All groups share one centre, and each spreads out both ways along 11 directions, with some noise.
In the rows, 128 means zero.
Known rows, each followed by its group:
[122  95  90 144 114  86 149 102  63 145 139 193 158 129]
J917
[116 101 110 109 140 148 139  80 131 142 124 139 107 166]
J985
[135  86  74  72 145 143  90 141 202 129  93 189  74 139]
J710
[ 89 156 127  96 127 126 131  63 186 135 163  95 166 137]
J985
[158  82 162 125 132 132 128 141  90  71 136 162 146 104]
J663
[166 119 136  55 106 149 153 121 130 162 153 117 160  89]
J960
[ 91 155 159 104 115 146 145 149 166 142  80  54 146 133]
J710
[ 99 127 164 168 124 105  90  91 133  87  72 149  94 224]
J960
[111 116 161 105 101 130 146 113  93  97 144 149 160 145]
J663
[ 84 139 153 104 115 146 126 108 104 149 141 110 141 126]
J710
[124 118 114 144 139  67 104 129 145 109 104 145 183 131]
J663
[130 137 122 159 147  98 125 124 125 115 135 140 143 139]
J960
[143  54  80 123  60 133 112  64 105 180  79 152 111 227]
J960
[116 135 128 125 147  97 134 138 184 134  98 113 189 154]
J663
[136  77  99  99 132 108 137 101 152  87 128 128 184 121]
J50
[144 137 115 153 103 107 153 114  75 125 144 103 144 127]
J50
[ 64 115 131 166 110 160  92 163 118  72 190 159 131 158]
J960
[106 124  71 164 126 123  79 157 159 138 144 122 125 116]
J50
[ 96 103 136 184 108 107 128 119 166 140 109 206 164 160]
J917
[132 112 137 102 136 142 169  87 148 124 132 154 134 128]
J50
[157  93 121 146 134 111 145 123  93  72 147  91 183 189]
J985
[161 119 111 140  74 117 113 146 137 133 151 171 145 124]
J663
[146  75  42 112 113 119 119  97  83 126 157 236  75 166]
J710
[164 127 149 100 135 165 137 122  86 102 180 121 106 161]
J50
[132 123 146  92 109 132 125 164 103  90 144 118 158 129]
J960
[122 121 105 166 129 117 129 118 105 160 131 117 139 141]
J985
[132 102 123  92  92 124 136 154  73 111 142 140 164  95]
J960
[131 141 129 151 140 129  92  95 159 126 147 112 112 128]
J960
[ 94 134  97  97 134  84 127  89 103 152  54 154  84 125]
J960
[184  78  99 152  89 158 113 106 154 165 165 112 154 115]
J960
[125 118 136 105 165  99 134 187 131  94 130 185 178  71]
J960
[ 87 156 130 140  98 115  92  68  94 171 197 143 153 129]
J50
[142 115  93 133 125 119 133 132 110 136 157 134 151 155]
J960
[120 121 133 107  95 175 140  85  86 151 198 147 113 122]
J663
[102 118 101 163 115 131 118 146  90 182 115 172  97 114]
J985
[132  94 146 114 129 161  87 110 122 125 123  85 123 180]
J710
[115 103 122 150 175 130 130 133 112 113  97 171  87 160]
J663
[140 115 118 132 129 107 109 128 133 125 119 130 144 110]
J710
[ 97  88  96 181 131 143 128 123 124 126 134 113 141 145]
J917
[161 120 132 135 132 137  85 127 140 116 179 188 109 123]
J663
[ 38 113 116 121 114 132  92 163 178 107 133 188 154 133]
J960
[168 133 123 141 124  73 140 133 124  98  64 112 131 122]
J710
[162 135 139 153  70 124 104 154 123 113 139 145 129 189]
J917
[132 174 174 136 139 144 179  75  86 160 133 113  81 101]
J663
[120 136 107 156 129 103 185  25 124 152 123  80 150 164]
J985
[172  98 165 107 101 171 155 107 122 148 161 136 151 137]
J50
[109 109 182 130 167 163  61 111 165 143 159 120 154 111]
J710
[156 118 134 107 150 163 156 167 110 107 169 184 102 127]
J917
[119 109 127 135 121  99 166 112 135 124  73 152 145 110]
J50
[142 119 136 115  91 115 114 126 121 121 101 128 133 142]
J917
[131 121  90  83  94 137 127 104  66 141 145 118  93 126]
J710
[163  96 122 129 112 137  73 192 118 160  96 171 107 155]
J50
[118 121 185 108 120 189 156  86 113 176 148 149 108 125]
J710
[157 123 155  97 162 122 112 127 124 105 104 144 105 139]
J663
[119 128 117  95 115 165  63 174 126 137 126  99  81 124]
J50
[143 111  87  58 104  98 101 149 113 119  70 134 101  78]
J917
[138 109 163 138 158 172  71 101 155 120 204 114 147 174]
J710
[128 137 157  97  87 143 121 109 130 130 122 101 126 131]
J917
[142 112 113 145 159 156 149 137 109 136 157 158 103 184]
J917
[130 167  98 150  87 118 119 169 159 128 167 141 134 119]
J917
[170 164 174 133 131 123 106 172 130 172  98 168  96 153]
J50
[177 131 102 150 130  85 143 141  85  84 121 144 105 115]
J710
[126 139 215 110 143 143 141 158 133 127 129 132 186 155]
J985
[108 126 157  98 132 138  97 126 105 136 136 104 149 102]
J710
[116 137 147 172 189 132  87 151 126 120 155 120 126 140]
J985
[141 147 128 143 115 110 126 137 144 147 137 131 155 108]
J985
[150 140 168 110 186 122  82 121 133 111 119 149  87 111]
J985
[177 134 168 112 133 118 119 125 163 137 141 138 170 130]
J50
[118 135 184 110 142 170 130 109 132 109 157 189  86 133]
J663
[136 152 137 151 120 150 155 144 148 145 149 132 117 121]
J985
[120 117  82  90  92 123 120 115 154 188 114 153 133 134]
J50
[101  89 148  86 137 176 168 127  98 122  74 149  70 117]
J663
[119 140 162 162 180 125 198 128 140 138  67 131 114 137]
J917
[142  96  83 118 183 117 121  32 134  52 138 122  75 175]
J985
[235 112 142 147 164 116 147 103 120  83 145 111 128 168]
J985
[170  98 155  87 124 139 146 144 122 118 100 138 142 162]
J917
[125 117  67 100 113 101  73 133  87 116  75 141  47 125]
J663
[120 118 121 128 147 100 106 112 155 127  77  84 149 132]
J917

New rows. What belongs after each?
[171 160 169 124 178 140 130 100 160 120  94 102  62 179]
J960
[123 152  52 173 117  85 105 128 149 170 130 103 134 138]
J663
[186 138 137  74 109 143 157 124 112 131 136 126 101  92]
J710
[ 99 142 116 145 115 125 115 166 122  88 137 102 134 150]
J960
[ 93 137  53 170 146  84  96 122 103 124 126  87 121 130]
J663
[142 134  83  96 117 137 146 136 158 138 118  91 111 116]
J50
[134 143  95 139 102  85 127 113 115 162 108 135 136 153]
J663
[139  78  91 133 127 139 155 110 111 172 114 115 143  72]
J663
[144  95  57 182 169 134  59 167 128  94 171 142  86 126]
J663
[130 139 105  93 139 120 108 149 153 117 120 115 118 139]
J50
[162 172 119 115 150  92 131 125 178  98 137 144 113  95]
J710
[152 204 138 130  87 104 112 166 114 201 143 119 136 169]
J50
[135 116 156  94 116 166 104 148 138  68 196 124 151 112]
J663
[125 157 117  96 167 102 158 174 172 131 102 133 151  98]
J960
[146 176 167 127 115  88 134 145 111  74 127 112 138  40]
J917
[121 120 147 116  94 164 112 167 143  91 179 109 165 129]
J960
[106 106 131 133 190 156 184 114 164 158 100 107 142 153]
J917
[158 113  89 148 115 134 164 168 110 142 124 108 136 171]
J917
[140 109 143 110 106 123 139  84 127 140  73 119 118 174]
J710
[ 55 130  71 138 132  70  99 111 135 107 119 144 155 127]
J50
[ 53 149 121 134  96 121 101 139  93 113 184 135 163 109]
J985
[ 92 124 112 147 148 115 129 133 141 116 127 169 123  76]
J917
[160  87 132 103 129 117 133 113 107 136 125 144 173 141]
J663
[161 158 122 127 135 132 180 158 174  90 165 161 131 185]
J710
[131 140  90 157 175  77  63 176 151  65  95 111 101 131]
J663
[113 141  91  96 127  98  92  99 105 132 120 125  97  93]
J917
[141  97 127 108  85 164 127 165 168 111 165 137 169  97]
J663
[104 106  56 140  85 137 128 137 124 165 156 136 142 176]
J663
[ 75 132 113  67 113 161 112 106 133 146 125 106  98 161]
J710
[122 132 112  98 149 117 108  97 185 115 148 116 148 102]
J50
[178 131 135 150 105  80  92 117  96 112 120 108 157 203]
J917
[148  98 119 127 119 103 115 129 117 150 119 147 173 146]
J985
[150 159 144 143 150 152 123 151 147 119 160 105 103 129]
J50
[178  82  78 164 112 134 168 125  86 172  83 169  65 143]
J985
[178 139 114 150 127 134 142  72  94 199 168 104 108  52]
J663
[115 137 151  71  94 130  69 187 111 171 134 136 166  93]
J985
[125 106 103 127 180 116 139  90  94 160 109 102 130 145]
J663
[125 133 140  67 123 124 163 101 154 141  80 192  91 132]
J710
[ 97  74 120 154 111 166 155 154 147 128 128 218 126 153]
J663
[173 125 121 151 175 135 132 142 192 140 176 141 163 115]
J960
[ 95  87 131 169  83 123  88  94 102 116 130 170 133 154]
J917
[106 130 163 108 121 126 123 127 125 118 153 142 182 144]
J985
[155  84 134 111 110 151 146 130 157 151 152 146 187  99]
J663
[ 97 110  79 130 130 177 120 129 136 153 174 143  96 171]
J663
[143 105  90 106 111 134 112 104 135 149 153 156 120 123]
J710
[182 149 172 113 174 159 191 174 123 104 129 109 108 141]
J917
[ 49 153 141 111  96 134 106 122  92 160 163 151 142 106]
J985
[ 99 152 144 124 109 144  95  67 161 144 146 107 107 135]
J960
[109 128 111 133 172 117 147 143 139 132  66 108 111 177]
J663
[120  50 105 109  85 139 157 124  90 142  84 173 134  81]
J663
[141 166 139 112 147  92 128 105 150 131 111  98 140 142]
J960
[ 95 116 152 109 111 151 114 120 116 136 130  81 164 183]
J710
[154 138 116 143 102  97 149 105 147 200 106 176 145 154]
J663
[106 120  61  99 107 134 127 108 171 152 109 101 111 123]
J985
[179 167 117  91  97 107 173  90  92 111 175 133 115 144]
J710
[119 140 118 145  81  93 146  98  79  81 181 182 144 114]
J985
[124 118 127 136 131 121 124 168 177 101 117 134 165 137]
J663
[119 104 109 114  84 146 145 164  85  89 126  95 132 126]
J663
[182 111 136 106 186 126 125 111  96 129 113  84 116 109]
J663
[181 179 130 140 138  72 113 121 146  83 167  79 166  98]
J710
[146 108  76 112  99 126 144 136 122  68 111 155  65 113]
J985
[141  82  71  74 137 183 145 130 132 182 167 180 108 171]
J960
[141 151 123 127 138 131  97 147 101 134 150 142  87 157]
J50
[190  88  99  79 107 158 112 109  95 158 182  87 154 181]
J985
[150 160 139 107 125  81 140  81 103 156 114  77 166 116]
J663
[148 112  83 120  97  83  91 133 122 140  96 153 133 169]
J917
[165 117 168 108 189 155 153  81 141 105 101 143  67 166]
J985
[200 121 130 131 156 118 132 159 168  91 122 161 113 113]
J710
[146 120 124 160 138 112 125 125 113 134 123 157 115  69]
J710
[ 67 117  69 135 105 127 110 147 175 134 134 140 147 147]
J663
[111 106  88  94 176 138 151  99 104 138 144  59 148  80]
J917
[152 131 107  98  96 164 130 177 158  92 146 198  50  90]
J985
[152 106 105 144 185 117 104 182 104  62  92  82  93 134]
J663
[120 101 137  53  96 169 120 155 124 119 139 140 137 131]
J960
[146 143 121 151 149 150 136  76 153 174 170 127 103 112]
J960
[129 148 148 112  92 157 119 141 138 111 167 175  98 167]
J663
[122 177 193 157 182 115 154 131 115  86 178 158 147 133]
J960
[ 83 109 101  66 128 146 105 108 166 106 132 120 131 145]
J985
[140 105 137 119 157 148 159 134 131  72 147 143 133 164]
J50
[133 128 150 106 132 135 118  77 117 139 159 160 120 131]
J710
[112 129 115 181 152 161 125  94 161 141 175 146  91  93]
J50
[ 85 132  83 153 174 126 110 171 192 111 123 102 144 189]
J663
[ 93 165 115 101  97 107  90 130 145 146 142  84 164 120]
J50
[141 162 117  75 126  88 131 121 164 152 115 112 169 107]
J917
[142 145 117  85  92  69 119 110 129 129  59  60 157 102]
J710
[112 119 110 121 129 145 158 106 178 121 145 113 147 110]
J50
